Every row belongs to one group in each of 4 separate groupings. Each group adds its own fixed numbers to the row, and there is some noise. The rows also spread widely along 11 directions, which tell nothing about the answers.
Some rows, each with its group in each grouping after it:
[-0.87, -1.72,  0.16, -2.45,  5.38, -2.04,  0.08, -0.82,  2.44,  0.76,
  3.05, -3.89, -0.72,  0.12, -0.89, -1.26, -2.11, -0.97,  0.81,  1.39,
  3.06, -1.14, -0.30, -4.27,  1.03, -1.30, -1.35,  1.69,  2.53, -0.56,
 -2.36,  1.58,  1.25]
zotad j_557 j_29 j_901
[-2.02, -5.04,  1.01,  0.74,  5.93,  2.63, -0.34, -0.08, -2.11, -0.07,
  0.88, -4.53,  0.81, -0.37, -1.82,  1.25,  1.32, -0.66, -2.62,  0.05,
  1.20, -2.10,  2.01,  0.17,  0.76,  1.52, -0.20,  2.39, -5.26, -2.30,
 -3.48, -2.44, -0.70]
limi j_93 j_455 j_396
[-2.36, -0.31,  1.01, -3.14,  2.05,  1.09,  0.16,  2.88, -0.01,  1.81,
 -0.21, -2.34,  3.09, -2.55, -1.05,  2.69,  3.02, -1.10,  2.62, -0.01,
 -0.97, -5.26, -1.09,  3.18,  0.61,  2.71, -3.88,  2.27, -3.90,  1.51,
 -0.77, -3.21, -0.54]
pitek j_93 j_455 j_396
[ 1.12, -2.83,  1.56,  3.03,  1.69,  3.01, -0.30, -2.49, -4.18,  2.46,
  0.79, -2.27, -0.37,  1.91, -1.57,  0.38,  0.52, -2.74, -4.04, -0.01,
  0.30,  0.43,  2.37,  0.12, -0.20,  2.12,  1.92,  2.18, -5.74, -3.53,
 -0.14, -2.74, -0.25]
Togi j_557 j_29 j_405
[ 0.74,  0.59,  0.85, -2.56, -1.84, -2.08, -0.58,  1.29,  1.42,  1.50,
 -1.19,  3.69, -1.31,  0.80, -2.27, -3.33, -1.07, -0.35,  3.20, -1.11,
  0.45, -1.26, -1.04,  1.60,  0.06, -0.93, -2.43, -0.07, -0.81, -0.60,
  1.61, -0.28,  0.23]
per j_974 j_333 j_389
[ 1.13, -0.47, -2.28, -0.94, -0.33, -1.88, -1.09,  1.89,  3.14, -0.34,
 -0.52,  4.17, -0.53, -1.10, -1.86, -3.76,  1.94,  2.12,  0.85, -0.20,
  0.09,  1.37,  1.29, -0.51, -3.25, -0.93,  1.25, -2.16,  1.49, -0.97,
  0.00, -1.40,  1.87]
pitek j_85 j_333 j_303
[ 1.21, -0.29,  2.65,  2.13, -0.77, -0.65, -0.08, -2.62, -0.15,  3.33,
  2.28,  1.39, -1.03,  2.51, -3.70, -3.42,  0.01, -4.58, -1.70, -2.28,
  1.36,  0.74,  1.59, -3.44,  2.02, -1.94, -0.25,  2.06, -0.66,  1.86,
  2.77,  2.09, -1.95]
Togi j_974 j_455 j_389
[ 0.28,  0.76,  0.61,  0.52, -4.33,  1.03,  0.45,  3.43,  2.27,  1.71,
 -2.62,  4.39, -0.95, -1.88,  0.26, -2.15,  4.50, -2.86,  0.31, -0.49,
  0.25, -0.15,  0.47,  1.63, -1.40, -1.13, -2.72,  3.34,  3.57,  2.15,
  2.25, -0.51, -1.83]
limi j_85 j_333 j_303
[-0.53,  1.15,  4.03, -0.55,  2.22, -0.28,  0.13, -1.10, -2.57,  5.11,
 -0.20, -0.59,  1.53,  3.47, -4.23, -1.58, -1.25, -2.84, -0.24, -1.77,
 -0.13, -1.81, -1.01,  1.73,  4.21,  0.50, -3.01,  4.14, -4.07, -1.50,
  2.09, -1.78,  1.15]
per j_85 j_29 j_901
[-2.22,  1.10,  0.17, -2.94,  3.83, -4.81,  1.17, -0.82, -0.29,  5.60,
  1.66, -0.70,  2.53, -0.98, -1.72, -3.31, -2.71, -2.84, -1.17,  0.30,
  1.78, -0.77, -2.70, -2.75,  3.97, -1.75, -2.84,  3.07,  3.73,  1.34,
  2.76,  3.31,  3.34]
zotad j_93 j_29 j_405
[-3.38, -1.89, -2.01,  0.62, -2.34, -0.65, -0.61,  1.18, -3.02,  2.40,
 -4.08,  3.30,  0.47, -1.46,  0.73,  1.03, -0.94,  2.03, -2.57,  0.73,
 -2.68, -0.26,  0.65,  0.48, -0.75, -1.59, -1.52,  0.96,  2.76, -3.32,
  0.69, -1.19,  2.00]
pitek j_85 j_333 j_396
[ 2.16, -1.06,  1.48, -0.29, -1.30,  3.21,  0.00, -2.69, -4.84,  3.13,
  2.36,  0.32, -0.36,  2.38, -0.32, -3.62, -0.48, -5.01, -1.24,  2.20,
  1.62, -0.95, -1.46,  0.61,  0.57,  0.08,  0.38,  3.19, -4.53, -1.07,
  3.34,  0.86, -2.30]
pitek j_93 j_455 j_396
[-0.55, -1.80,  1.84, -3.14,  4.50, -0.75, -0.80,  3.29,  1.38, -1.60,
 -0.77, -1.07, -0.68,  0.46, -3.79, -3.28, -0.30, -0.23,  2.82, -0.43,
  2.25, -2.84, -0.26,  2.76,  1.27,  0.53, -2.83,  1.36, -3.22, -2.41,
 -2.26, -2.67,  0.56]
limi j_93 j_333 j_389
[-1.99, -1.93, -2.10, -2.39, -1.92, -0.78, -1.42,  2.29,  1.40, -0.55,
 -1.87,  2.93, -0.50,  0.32, -2.13, -0.29, -1.61,  3.71,  2.61,  0.04,
 -1.59, -0.45,  0.41, -2.54, -1.17, -3.58, -2.10, -0.98,  3.19, -1.09,
 -2.13, -0.76, -0.50]
per j_93 j_29 j_396
[ 1.20,  2.62,  3.80, -3.52, -2.17, -1.20,  1.37, -2.56, -3.49,  6.11,
 -1.86, -3.47, -0.28,  1.12,  2.40,  4.59, -2.91, -1.16,  0.98, -0.14,
 -1.33, -4.50, -2.50,  0.06,  0.60, -0.73, -6.38,  3.01, -0.22, -3.33,
  1.74, -0.92, -1.37]
pitek j_557 j_455 j_303
[ 2.25,  0.66, -3.29,  1.01, -0.91,  0.39,  0.10, -1.20,  1.82,  2.50,
  3.61, -0.37,  2.25, -5.03,  2.01,  3.14,  5.11, -1.95, -0.44,  0.79,
  0.86,  0.30,  1.93, -1.95, -4.85,  3.38,  2.73, -0.88, -0.66,  1.65,
  0.95,  0.45,  1.61]
per j_974 j_29 j_405
[-1.74, -0.93,  0.68, -0.73,  0.71,  1.00,  0.49,  1.14,  1.31,  3.13,
 -0.25, -3.09,  2.70, -4.18, -1.27,  4.53,  4.40, -2.97,  1.43, -1.32,
 -0.02, -3.18,  0.80,  1.22, -0.33,  3.19, -4.05,  2.24, -1.26,  4.38,
 -0.06, -2.63, -0.39]
pitek j_974 j_333 j_405
[ 2.80,  0.84, -0.44, -1.62,  2.23, -1.61, -1.07,  1.30,  3.86,  0.18,
  2.10,  1.86,  0.30,  0.20, -2.58, -4.78,  2.35, -1.05,  2.02,  0.61,
  2.07, -0.57,  0.20,  1.58, -1.48,  1.25,  1.27, -0.45, -2.04, -0.92,
  0.73, -1.39,  1.70]
pitek j_85 j_333 j_901
[-0.80, -0.87, -1.13, -2.35,  0.63, -0.18, -0.96,  2.37, -1.62, -0.14,
 -3.17, -0.26, -1.21,  0.47,  1.00, -0.10, -1.95,  2.20,  1.17,  1.92,
 -0.22, -1.75, -1.45,  1.27, -0.65, -1.68, -1.76,  0.97,  0.72, -5.88,
 -1.76, -0.35,  1.36]
per j_93 j_29 j_405
[-0.80, -0.44, -2.12, -2.09, -6.42,  2.19, -0.09, -2.29, -3.28,  4.72,
 -2.21,  3.40, -0.48, -0.73,  2.47, -1.15, -3.14, -0.83, -0.03,  2.07,
 -0.21, -0.94, -1.18,  0.19, -1.04, -0.67, -1.97,  2.57,  2.13, -0.07,
  2.73,  1.23, -1.71]
pitek j_85 j_455 j_405
[-0.81, -2.54, -3.10, -0.57,  3.64, -2.14,  0.14, -1.84,  1.33,  4.30,
  4.26,  1.07,  3.03, -4.38, -0.41, -0.94,  1.35, -0.82, -2.12,  1.06,
  3.37,  1.66,  3.38, -0.03, -1.32,  4.51,  2.16,  0.02, -0.06,  2.27,
  0.47, -0.39,  2.82]
zotad j_93 j_29 j_396
[ 2.33,  0.70, -1.07, -2.77,  0.98, -0.13, -0.46, -0.45, -0.66,  1.98,
  3.14,  2.97, -0.67,  1.31, -1.19, -6.34, -0.57, -3.39,  0.77,  3.38,
  2.31,  0.07, -2.92,  0.14, -1.10,  0.45,  2.20,  1.31, -1.17, -1.39,
  3.07,  1.86,  1.26]
pitek j_85 j_29 j_396
[-3.49, -1.53,  0.19,  0.64,  3.56, -2.51, -0.76,  0.83, -1.30,  2.46,
  0.12,  0.15,  3.29, -1.46, -3.20,  0.34,  0.92, -0.30, -1.72, -1.97,
 -2.62, -1.18, -0.54, -0.71,  2.15, -0.59, -1.40,  0.48, -1.12,  0.98,
  0.44, -0.76,  2.98]
zotad j_974 j_333 j_396
[ 0.88, -2.17, -1.31,  1.98, -1.00,  1.19,  0.56, -3.52, -1.50,  2.59,
  1.99, -2.92,  0.11, -2.24,  0.64,  2.22,  1.30, -2.44, -3.10,  0.80,
  2.08,  0.42,  3.22, -3.54, -1.84,  0.10, -0.24,  1.91,  1.87, -0.27,
  0.78,  0.60, -0.40]
pitek j_93 j_333 j_389
[ 1.95,  1.39,  0.20, -2.71,  3.73, -6.35, -0.06, -4.15,  1.71,  6.37,
  3.90,  1.46,  3.15,  0.05, -2.56, -4.00, -2.44, -0.92, -0.03, -1.40,
  2.66, -0.24,  0.25,  0.57,  1.19,  2.50, -0.23, -0.18, -1.70, -0.43,
  3.85, -0.29,  4.90]
per j_85 j_333 j_901
[ 1.58, -1.97, -1.87, -0.10, -4.15,  2.93, -0.17, -0.73, -0.75,  1.81,
  0.93,  4.57, -2.03, -0.84,  1.20, -4.21,  0.50, -3.41, -0.67,  2.82,
  2.27,  1.75,  0.43,  0.26, -3.23,  0.44,  0.87,  2.13,  1.91,  0.87,
  2.77,  1.64, -1.78]
Togi j_85 j_333 j_396
[-3.21,  1.54,  0.45,  0.69, -1.61,  0.84, -0.08,  6.06,  3.54, -1.22,
 -2.31,  2.64,  1.25, -1.66, -0.52, -0.62,  7.12, -2.44,  1.28, -1.03,
 -3.32, -3.47, -0.66, -0.43,  1.32, -2.87, -2.07,  2.78,  2.33,  2.10,
  0.31,  0.16, -1.52]
per j_557 j_455 j_901
[-0.85,  0.09, -1.22, -5.48,  0.82,  2.47, -0.70,  2.42, -2.60,  0.34,
 -1.30,  0.19,  2.35, -2.01,  0.83, -0.35, -0.27,  0.99,  3.77,  2.31,
 -1.01, -4.20, -4.19,  5.08, -1.94,  3.22, -1.75,  0.90, -4.50, -2.09,
  0.03, -2.46,  2.09]
pitek j_85 j_333 j_901
[ 2.44,  1.42,  0.76, -2.13,  1.06,  1.23, -1.54,  2.03, -3.07, -0.85,
 -1.35, -2.95,  0.39,  1.07, -0.21,  2.03,  0.59,  2.15,  2.53,  0.10,
 -3.44, -3.58, -4.39,  1.08, -2.14, -0.77, -0.49,  0.15, -5.11, -6.04,
 -1.12, -2.20,  1.42]
limi j_85 j_29 j_405
[-2.36, -0.75, -1.25, -2.74,  3.94,  2.79, -1.80,  3.39, -2.68, -2.37,
 -1.39, -0.90,  2.04, -0.33, -1.00, -1.02,  0.25,  1.51,  1.45,  2.08,
 -2.35, -2.72, -3.84,  1.44, -0.19, -0.04,  0.97,  0.46, -4.32, -4.54,
 -2.41, -1.46,  2.66]
pitek j_85 j_29 j_901
[-1.60, -0.76,  0.57, -1.21,  2.47, -1.26,  1.35, -3.78, -3.61,  4.59,
  1.51, -1.50,  1.84,  0.20, -0.20, -0.95, -2.95, -1.97, -2.55,  0.10,
 -0.54, -1.12, -2.36, -4.83,  1.78, -2.41, -1.06,  1.56,  0.68, -1.11,
  1.87,  2.92,  1.23]
per j_557 j_455 j_303
[ 0.43, -3.48, -1.62, -1.13, -0.35,  4.01, -1.19, -1.09, -1.34, -0.99,
  2.26, -2.80,  1.15, -2.70,  0.76,  4.29,  1.98,  1.57,  1.38,  0.47,
 -1.98, -1.80,  0.95, -2.03, -4.56,  2.25,  1.60, -0.96, -4.70,  0.57,
 -2.65, -2.36, -1.97]
zotad j_557 j_455 j_396

New rows. What belongs after each?
[ 2.05, -0.52, -0.45, -1.08,  5.28, -1.04, -1.45,  1.30,  1.08, -1.08,
  2.00, -2.60,  1.37, -0.46, -2.85, -0.47,  1.62,  1.56,  1.16, -0.38,
  0.10, -1.25,  0.24, -0.60, -2.24,  0.65,  2.43, -2.19, -4.40, -3.13,
 -2.38, -2.40,  2.99]
Togi j_93 j_29 j_405
[-2.73,  0.60,  1.55, -2.79, -2.87,  0.06,  0.31,  2.71, -0.52,  2.15,
 -1.71,  1.79, -0.19,  0.04, -0.13, -0.72,  0.13, -2.36,  1.81,  0.22,
 -1.92, -3.70, -3.11, -0.91,  2.13, -2.97, -4.89,  3.82,  2.78,  2.23,
  1.65,  1.45, -2.78]
zotad j_557 j_455 j_396
[-0.32, -1.53, -1.05, -0.46, -0.36,  1.45, -0.26,  0.87,  1.46,  0.03,
  0.61, -3.47, -0.72, -2.52,  1.11,  3.48,  2.20, -0.71,  0.56,  0.66,
  0.25, -1.30,  1.26, -3.11, -2.24, -0.16, -0.89,  1.57,  2.17,  0.41,
 -2.13, -0.64, -1.28]
zotad j_557 j_29 j_405
[-1.09, -0.07,  0.92, -0.34,  1.12,  1.18, -0.03,  0.17, -0.41,  1.95,
  1.63, -2.04,  2.01, -1.88, -1.95,  2.36,  2.57, -2.79,  0.80, -0.66,
  0.26, -2.02,  0.00, -1.17,  0.09,  1.79, -1.36,  1.60, -2.72,  1.40,
 -0.04, -1.23,  0.11]
pitek j_974 j_29 j_389
[ 1.60, -1.57, -0.86, -2.98,  4.94,  0.28, -0.68, -1.64, -1.91,  1.91,
  2.02, -4.49,  1.62, -1.62,  0.12,  1.57, -1.27,  0.65,  1.13,  1.42,
  1.82, -2.14, -1.36,  1.33, -2.48,  4.39,  0.79,  0.41, -5.38, -3.44,
 -1.76, -2.22,  2.79]
limi j_85 j_29 j_405
[-1.27, -1.38,  0.07, -2.00, -1.23,  2.64, -0.74,  1.49, -0.59, -0.16,
 -1.62,  0.54, -1.23,  1.19, -1.55, -3.13, -0.85, -1.57,  1.65,  1.27,
  0.39, -1.36, -2.01, -1.62,  0.85, -3.71, -2.89,  3.05,  2.33,  0.04,
  0.08,  0.86, -1.50]
pitek j_85 j_333 j_901
[-2.07,  0.26, -2.75, -0.17, -1.08, -3.01, -0.51,  2.23,  1.54,  0.46,
 -2.07,  3.50,  0.77, -1.60,  0.54, -0.81,  1.95,  1.69, -0.27, -0.61,
 -3.60, -1.33, -0.60, -2.39, -0.75, -3.00,  0.16, -0.50,  3.18, -1.47,
  0.51,  1.07,  1.62]
per j_557 j_455 j_405
[ 0.36,  0.61,  0.02, -0.67, -4.21,  1.24, -1.14,  4.02,  3.33, -1.48,
 -2.88,  1.18, -1.55, -0.78, -0.28,  0.99,  4.71,  0.00,  2.81, -0.39,
 -1.97, -2.80,  1.31,  1.27, -2.46, -0.60, -1.55,  0.88, -0.10,  0.49,
 -1.34, -2.99, -3.43]
pitek j_557 j_455 j_405
[-3.30,  0.38, -1.10,  0.59,  0.18, -2.42, -1.40,  4.34,  0.20, -0.09,
 -2.84,  2.34,  1.83, -0.30, -2.12,  0.62,  2.78,  2.21, -1.05, -0.80,
 -4.45, -1.23, -0.46, -1.84,  0.79, -4.61, -1.50, -0.09,  3.40, -2.13,
 -0.81, -0.63,  2.42]
pitek j_93 j_29 j_396
[-0.71, -1.01,  1.61, -1.72, -0.59, -1.17, -0.94,  1.85,  0.79,  1.17,
 -2.61,  0.38, -1.60,  0.99, -2.39,  1.08, -1.00,  2.41,  1.55, -2.15,
 -1.69, -0.86,  1.42, -0.69, -0.02, -1.90, -3.60,  0.45,  0.51, -1.17,
 -2.06, -3.22, -1.18]
zotad j_557 j_29 j_303
[ 1.28, -0.74,  1.99, -0.76,  2.42, -3.44, -0.55,  0.32,  1.83,  0.76,
  0.78,  1.63, -2.54,  3.60, -3.03, -4.85, -0.18, -1.08,  0.12, -0.77,
  1.36, -1.21,  0.48,  0.37,  1.42, -1.19, -0.04,  0.77, -2.14, -3.35,
  0.59, -1.03, -0.24]
per j_557 j_455 j_396
[-0.35, -2.71,  0.49,  2.29, -0.68,  0.31, -0.60, -1.17,  0.93,  0.59,
  0.21,  1.01, -3.42,  2.25, -0.17, -3.14, -0.75, -1.68, -2.82,  0.27,
  1.29,  1.09,  2.86, -4.36,  1.05, -3.93,  0.34,  2.97,  3.47, -1.46,
 -0.17,  1.79, -2.55]
zotad j_557 j_455 j_901
[ 3.15,  1.38,  1.00, -1.57,  1.41, -1.84, -0.71, -1.39, -0.03,  1.48,
  3.41,  0.63,  2.06,  1.67, -3.93, -2.35,  1.94, -1.34,  1.50, -1.87,
 -2.76, -2.24, -1.89, -1.96, -0.59, -0.06,  1.94, -1.64, -5.87, -0.20,
  2.24, -0.83,  0.35]
per j_557 j_455 j_396
[-2.88, -4.29, -3.05, -0.38, -3.00, -0.65, -0.56, -1.83, -1.51,  2.61,
 -0.46,  5.76, -1.55, -0.09,  0.20, -2.81, -3.97,  1.20, -2.59,  1.37,
  0.04,  2.82,  2.18, -3.27, -0.76, -2.00,  0.37,  0.31,  4.47, -0.03,
  0.77,  0.95, -0.03]
zotad j_557 j_29 j_396
[-2.50, -1.52, -0.53, -2.78,  1.18, -2.62, -1.00,  0.80, -1.55,  2.17,
 -3.77,  0.46,  0.28,  0.78, -2.04,  0.04, -4.29,  3.54,  0.46, -0.13,
 -0.90, -1.63, -0.05,  0.93,  1.28, -1.37, -3.43,  0.21,  0.45, -3.41,
 -1.80, -2.81,  1.85]
pitek j_93 j_29 j_405
[ 3.06,  1.36, -0.68, -0.78,  0.27, -5.26, -0.88, -2.37,  2.65,  4.71,
  1.84,  0.31,  0.02, -0.69, -0.87,  0.03, -0.72,  1.52, -0.08, -1.23,
  1.15,  0.95,  2.34, -1.14, -1.88,  0.97,  0.40, -1.01,  0.58, -1.84,
  1.00, -1.53,  2.90]
zotad j_85 j_29 j_405
[-5.41, -0.60,  1.53, -1.92,  2.89, -0.02,  0.81,  5.16, -1.51,  0.77,
 -2.53, -0.64,  2.31, -1.71, -0.30,  1.03,  2.58, -1.84, -0.05, -0.02,
 -3.14, -5.38, -3.82,  1.44,  2.96, -1.14, -4.40,  3.84,  0.02,  0.13,
 -0.47, -0.52,  0.13]
limi j_557 j_455 j_396
[-2.21, -1.91, -2.76,  0.81,  0.50, -0.22,  0.69,  0.60, -1.03,  2.60,
  0.04,  1.38,  2.46, -5.44,  2.69,  0.83,  1.98, -1.25, -3.19,  1.46,
  2.20,  0.64,  2.45,  1.01, -1.85,  2.90,  0.35,  1.72,  1.89, -0.61,
  0.72,  0.75,  2.92]
Togi j_93 j_333 j_389
[ 0.44,  1.08, -2.84, -2.71,  1.82, -4.87,  0.43, -0.78,  2.19,  3.22,
  0.79, -1.78,  1.72, -3.98,  1.81,  1.81,  0.20,  1.41,  1.22,  0.85,
  0.59, -1.67, -1.22, -1.89, -2.45,  0.18, -1.18, -0.18,  3.69, -1.60,
  0.40,  1.43,  4.48]
per j_85 j_333 j_405
[-0.09, -1.90, -0.24, -0.95, -0.69,  3.16, -0.72, -0.47, -1.27,  0.27,
  0.68,  0.05,  1.56, -0.31, -3.14, -1.39,  1.91, -1.71,  1.35, -0.93,
 -2.60, -2.19, -0.63, -1.73, -1.16,  0.14,  1.06, -0.06, -4.89,  2.84,
  0.63, -2.16, -2.31]
pitek j_557 j_455 j_405
[ 0.26, -1.50,  0.17,  0.04,  3.31, -0.84,  0.48,  2.37,  0.65,  0.49,
  0.57, -0.08, -0.83, -1.83,  0.90, -2.43,  2.23, -2.08, -1.49,  2.04,
  2.47,  0.13,  0.12,  0.47, -0.68,  0.90,  0.62,  1.69,  0.50, -2.47,
  0.03,  0.43,  1.25]
zotad j_557 j_333 j_303
[-1.62,  0.07,  0.26, -1.71,  1.43, -4.41,  1.02, -0.90, -0.05,  4.64,
 -0.30,  3.01,  1.65, -0.02, -0.53, -3.59, -1.98, -1.15, -0.98, -0.30,
  0.67, -0.80, -0.26,  1.24,  2.39,  0.11, -2.06,  1.20,  1.24, -1.34,
  2.95,  0.08,  3.18]
per j_557 j_333 j_901
[-3.13, -1.17, -0.33, -1.90,  0.91, -2.68,  0.59, -0.63, -3.36,  3.93,
 -3.98, -2.67,  0.98, -1.94,  2.54,  4.80, -3.71,  2.52, -1.13,  0.46,
 -1.56, -3.17, -0.56,  0.30,  0.93, -0.39, -4.83,  1.78,  1.89, -5.13,
 -1.16, -1.09,  2.75]
per j_557 j_333 j_405
[ 1.22,  0.26, -1.31,  1.36, -2.68,  0.07,  0.17, -1.43, -1.43,  1.84,
  0.14, -0.03, -1.57,  0.11,  1.90,  0.08,  0.00, -2.09, -2.62,  1.16,
 -0.83,  0.10, -0.75, -5.40, -1.99, -4.13,  0.44,  1.98,  4.86, -2.10,
  1.79,  3.18, -0.90]
limi j_557 j_29 j_405
[ 3.86, -0.08,  0.55, -3.17,  1.00,  1.77, -0.65, -4.26, -0.15,  2.73,
  4.33, -4.66,  0.35, -0.49,  0.13,  1.55, -0.21, -1.24,  2.84,  1.28,
  2.42, -2.68, -0.47, -1.21, -2.57,  2.43, -0.47,  1.13, -4.23, -0.08,
 -0.35, -1.10, -1.09]
pitek j_85 j_455 j_901
[-1.68, -0.36, -1.21,  1.91,  2.10, -2.34,  0.01,  0.19, -0.87,  3.50,
  1.58,  1.32,  4.97, -3.02, -0.57,  1.60,  4.24, -0.03, -3.35, -1.27,
 -2.03, -1.00,  1.59,  0.22, -0.44,  1.88,  1.60, -0.25, -2.31,  0.44,
  1.32, -1.00,  3.17]
Togi j_93 j_455 j_396
[-2.72, -0.83,  0.45, -3.77, -0.30, -0.41, -0.10,  2.08, -3.91,  2.82,
 -5.66, -0.27,  0.06, -0.23,  0.82,  1.05, -3.44,  1.65,  1.11,  0.82,
 -0.53, -3.62, -1.70,  5.68,  1.53,  0.78, -5.67,  2.73, -0.92, -4.37,
 -0.69, -3.07,  1.46]
pitek j_93 j_333 j_405
[ 0.35,  3.26, -1.30, -5.22, -3.18, -3.66,  0.72,  0.79,  1.61,  3.98,
 -1.51,  0.54,  1.34, -2.94,  3.32,  1.86, -0.94,  1.14,  4.23,  0.80,
 -0.30, -3.85, -3.05,  1.02, -1.23, -0.73, -4.98,  0.89,  4.01, -0.58,
  1.17,  1.59,  0.84]
per j_93 j_455 j_405
[-0.09, -2.81,  1.61,  1.30,  3.91, -0.45, -0.81,  0.71,  0.94, -1.04,
  0.51, -2.32, -3.09,  3.52, -4.50, -3.39, -0.77, -2.17, -1.93, -0.17,
  1.39,  0.48,  1.02, -4.40,  1.35, -3.71,  0.73,  1.97,  0.52, -2.35,
 -1.86,  0.15, -0.78]
Togi j_557 j_29 j_405
[ 1.03,  3.09,  1.82, -0.74, -2.70, -2.22,  0.25,  0.91, -0.05,  2.61,
 -1.56,  0.68, -1.37,  2.34,  0.03, -2.83, -0.80, -2.09,  0.48,  0.16,
 -0.99, -1.97, -3.40, -2.91,  1.80, -6.60, -3.74,  3.23,  4.90, -1.60,
  2.63,  3.81, -0.89]
Togi j_93 j_455 j_405
[-1.68,  2.47,  1.16,  0.72,  0.69, -0.26,  0.09,  3.39, -0.50,  1.51,
 -1.55, -0.39,  2.64, -0.57, -0.84,  1.73,  4.49, -1.12, -0.84, -0.56,
 -2.37, -2.19, -0.81,  0.27,  1.69, -1.95, -2.17,  2.34,  0.57, -1.17,
  0.75, -0.94,  1.43]
pitek j_93 j_29 j_901
